The first 9 rows are patterns. Each new row is the sum of 2 different patterns, raised or lowered, with some noise. Before adding, each is slid sideways (what falls off one end comes back at the other) and multiplied by a number that may be negative. Names go in the order of the patterns.
Some rows, each with the names of its patterns after it:
[-6,-7,-11,20,-7,18,8,-4,-10,9,12,7,1,8,11,1,7,17,7,6,9,-8,-16,2,6,-3,-3,-29,3,-8,-4,-26,-12,0] => k815
[3,17,19,-5,-33,3,-6,9,5,14,2,-5,-18,-19,-3,-2,-13,-1,3,11,9,-2,-10,5,7,13,10,-16,12,14,-7,13,7,1] => k589
[0,23,-7,6,-19,-4,6,6,4,0,-5,-3,5,6,-8,2,12,6,-26,-25,13,10,-24,18,-10,-18,-10,9,-1,2,12,-9,-3,-28] => k592
[8,-11,-8,-13,-18,3,1,8,6,4,-8,7,14,-2,-2,11,28,-1,18,-10,-19,-2,-9,8,-3,24,11,11,-23,-1,28,10,-5,-3] => k389
[-40,2,1,-25,10,-13,-8,1,18,8,-3,18,-7,1,20,-22,-13,25,20,20,-10,18,22,-7,-5,15,-33,21,17,-15,-3,-10,-42,22] => k474
[-19,-11,20,8,19,-13,-4,-2,-19,7,4,0,14,14,-11,-9,-3,-9,-4,-15,-2,3,-13,-10,-7,5,-16,-21,-9,38,8,-13,-2,16] => k965
[5,5,2,12,23,-5,17,3,-8,-11,-1,15,13,-8,-1,10,9,18,21,15,17,-9,15,18,-5,-1,22,-5,2,17,-31,-6,-1,19] => k591
[-7,-20,10,3,1,-16,-18,13,5,18,-14,-10,9,-1,-15,-11,-3,-1,-16,8,17,1,19,-9,-29,24,15,-15,-16,-9,1,-3,13,-6] => k126
[-4,11,4,-2,25,17,-1,-10,26,-1,-5,-7,26,-5,-11,8,-10,5,-7,2,-14,25,8,3,3,-15,12,-21,3,19,-12,7,-8,3] => k21

New rows. What belongs after each?
[31,20,0,10,-6,17,49,9,19,-13,22,27,25,11,6,23,19,36,15,5,27,29,14,-12,-6,30,17,4,47,11,17,3,7,35] => k592 k126
[1,7,22,-18,-8,11,12,-23,16,20,18,-11,16,29,2,18,12,22,11,20,-6,13,11,-13,20,5,31,-2,2,28,-7,13,-3,21] => k965 k21
[-19,-47,-54,3,-8,-43,-3,-39,-33,-42,-11,-13,-25,-6,-34,-22,-52,-15,3,-30,-2,-32,-27,-21,-3,-18,-24,-31,-12,-20,-22,-26,-24,-8] => k592 k21
[11,-8,14,8,-7,-16,-6,-1,3,15,13,-3,8,5,-5,24,27,36,-4,17,38,-13,20,27,23,-21,12,-13,-14,16,15,25,-5,-24] => k815 k592
[-25,-19,-13,-25,-18,-22,-19,-13,-9,-23,-24,-24,-21,-23,-20,-21,-25,-25,-21,-24,-30,-15,-18,-16,-15,-16,-14,-10,-19,-23,-20,-12,-7,-19] => k815 k389
[18,12,-2,32,33,-9,8,0,12,-8,-4,24,21,-4,31,3,5,30,25,26,48,-9,45,20,7,26,17,16,16,20,-20,1,11,10] => k474 k591
[27,-4,-3,-11,44,36,0,18,15,-2,10,34,23,30,1,9,16,4,14,19,22,29,8,-10,16,19,-8,23,-3,3,11,11,6,11] => k592 k965
[1,5,-9,3,12,4,-3,23,0,0,-6,11,30,20,2,14,11,-9,8,1,-6,1,18,28,17,-28,-10,21,16,-13,18,22,9,-5] => k389 k965
[-26,-4,-3,8,-23,-13,0,-5,-24,-12,-5,-10,-13,-3,6,-7,10,-20,-28,8,3,-11,-20,-6,-6,-15,5,-12,-9,-20,1,-8,-7,-16] => k126 k21
[-3,-11,15,9,-2,-9,-32,8,3,-5,-27,-19,-4,10,-14,-18,28,-14,15,9,-3,-20,-3,18,36,2,15,5,-1,-2,18,14,24,27] => k815 k589
[3,-6,9,18,-29,25,8,5,4,-8,21,3,-20,-3,5,-2,0,16,6,4,-4,-26,-2,8,7,-24,-8,-6,0,-31,18,3,-16,18] => k591 k21
[0,19,3,-3,-10,10,0,0,-11,-14,9,5,15,-3,-1,4,4,-1,-4,0,6,4,7,17,-1,6,-4,-15,17,9,3,-2,1,-5] => k389 k126
[-18,-19,-8,-12,-12,-11,-26,-18,-14,-25,-25,-23,-11,-19,-15,-26,-14,-16,-21,-14,-16,-6,-23,-1,-4,-14,-39,-17,-6,-14,-24,-5,-7,-26] => k815 k965
[29,17,6,13,29,20,10,39,31,10,9,25,22,16,14,39,12,10,22,7,15,18,22,11,35,23,25,19,8,29,10,22,26,17] => k965 k21
[14,31,26,9,32,19,4,17,20,17,23,30,13,16,2,20,31,14,24,8,13,22,22,20,23,22,18,21,25,17,31,26,26,7] => k815 k592
[-35,-13,-12,6,-1,-11,-17,-2,2,-12,16,-18,-26,-16,-7,5,-1,-18,-18,0,-1,13,4,1,3,-13,10,0,-18,-20,14,-13,-14,4] => k591 k126
[-19,-17,19,17,12,-25,6,15,-10,-14,12,-26,4,5,-23,-3,-11,-37,18,-38,-5,-5,-29,-2,-12,-8,-3,11,2,-3,9,-11,-1,13] => k474 k965
[24,21,9,14,23,26,22,22,18,20,21,18,19,19,12,23,15,17,17,-3,17,31,24,22,15,16,16,26,18,33,28,16,13,23] => k589 k591
[-6,3,-5,-8,3,25,6,-3,4,11,6,-2,15,9,21,3,1,6,-2,10,-2,7,3,6,0,4,-1,-4,-1,-3,0,1,-2,-3] => k815 k965
[10,6,15,10,9,12,18,3,9,6,13,17,2,2,21,10,2,8,2,7,3,10,30,15,18,6,9,8,7,8,21,15,16,22] => k589 k126
[-17,-4,11,11,1,-17,-1,-2,-15,-1,11,-9,-9,16,16,-18,-21,2,-15,27,8,12,-11,-6,-16,-15,-9,-16,-7,-11,0,14,14,-1] => k589 k591
[-9,-46,-50,-8,-2,-27,-36,-27,-26,-24,-22,-34,-35,-31,-12,-33,-26,-36,-39,-14,-11,0,-30,-23,-15,-23,-41,-36,-27,-19,-42,-21,-4,-20] => k389 k126
[1,-9,-7,13,0,-9,-7,11,-8,-9,-23,-5,-14,-16,-8,-21,-29,-14,-16,-24,-12,-14,-9,-15,-27,-11,-13,-15,14,-15,-10,-24,-3,-7] => k815 k21
[-3,-11,-17,-23,-18,-9,-10,-13,-18,-28,-22,-19,-25,-25,0,-16,-27,-31,-3,-48,-18,-5,-14,-30,-24,-9,-33,-1,-12,2,-24,-31,-6,-20] => k815 k592
[-13,-29,-15,-14,-21,-10,-24,-18,-15,-2,-14,-6,-12,-16,-15,-6,-12,-9,-8,-7,-20,-24,-4,-2,-21,-3,-14,-24,-25,-8,-12,-14,-9,-29] => k815 k592
[11,1,2,30,48,-3,-2,41,-8,19,30,22,-4,3,18,30,21,22,32,12,-13,21,15,45,33,13,13,22,16,18,11,6,13,30] => k589 k592
[15,-18,-8,8,4,-16,-22,-4,-23,9,13,14,3,-22,3,-23,0,-9,10,-6,-26,-10,4,1,-12,2,8,5,3,-8,11,5,-14,-11] => k592 k389
[23,33,28,4,18,28,8,7,24,-20,42,26,9,16,4,-27,38,-16,19,15,-4,27,3,10,23,33,24,16,27,1,16,34,-7,1] => k815 k474
[27,24,-3,-1,29,8,5,26,-7,17,19,27,10,21,20,32,38,-2,36,26,3,14,18,26,26,20,26,17,-3,29,25,32,30,17] => k589 k591
[6,7,-38,-15,-10,-6,-11,26,22,-15,-8,-5,4,-5,-14,-1,-6,2,-9,-21,-26,-6,17,-14,-12,4,-7,-11,-8,1,-15,-19,-3,37] => k589 k965
[33,2,27,27,3,20,15,-12,32,-3,23,19,2,30,7,7,18,23,26,25,22,8,23,36,6,9,35,27,33,13,36,29,12,14] => k474 k126
[-25,4,11,24,-24,11,13,17,39,-6,26,-3,-16,15,9,8,-9,13,-1,-7,-18,-16,-26,18,36,-15,16,4,18,-40,2,7,22,17] => k389 k21
[45,21,12,34,15,27,27,0,35,34,19,14,7,30,26,13,17,21,30,21,21,19,3,28,25,11,3,-1,27,11,0,4,23,-1] => k389 k474
[20,27,18,9,11,4,8,20,8,10,15,3,9,20,6,-7,-1,44,45,8,21,21,3,1,29,26,42,24,17,18,15,23,18,10] => k589 k965
[16,19,14,24,10,-7,29,29,27,32,2,6,44,37,14,43,-13,59,27,11,37,25,38,27,19,21,6,5,6,6,27,32,12,14] => k474 k126
[4,-5,13,-3,-12,-21,-20,-8,-5,-13,-9,-7,6,-1,-13,-15,10,11,-3,-4,-6,-5,9,-3,8,-5,-5,-4,1,12,-8,-15,-4,-21] => k589 k592
[-5,16,29,29,9,13,11,1,11,3,-2,15,30,21,35,27,9,19,36,23,20,29,49,24,36,13,10,20,14,31,10,31,30,32] => k815 k389
[40,0,-7,16,-8,13,-1,6,-1,-3,16,-19,-10,16,-4,11,4,-24,-14,-16,18,-16,-20,-4,13,-8,30,-26,-23,22,7,22,28,-22] => k474 k126
[-4,23,8,2,0,13,8,4,10,28,14,11,8,18,6,11,16,10,5,10,13,11,6,-14,5,-2,5,-5,-3,4,-3,-2,8,15] => k815 k589
[-6,4,8,-4,-11,-8,2,-3,-9,-5,-10,-16,-10,-10,-1,-3,-2,0,-3,-7,3,11,-9,15,3,10,-3,-3,0,2,-1,-18,4,-15] => k815 k591
[-22,-25,-20,-16,-34,-17,-26,-38,-4,2,-43,-41,-29,-5,-40,-30,-9,-18,-12,17,-32,-38,-3,-14,-7,17,-45,23,-25,-17,11,-17,-2,-15] => k474 k591
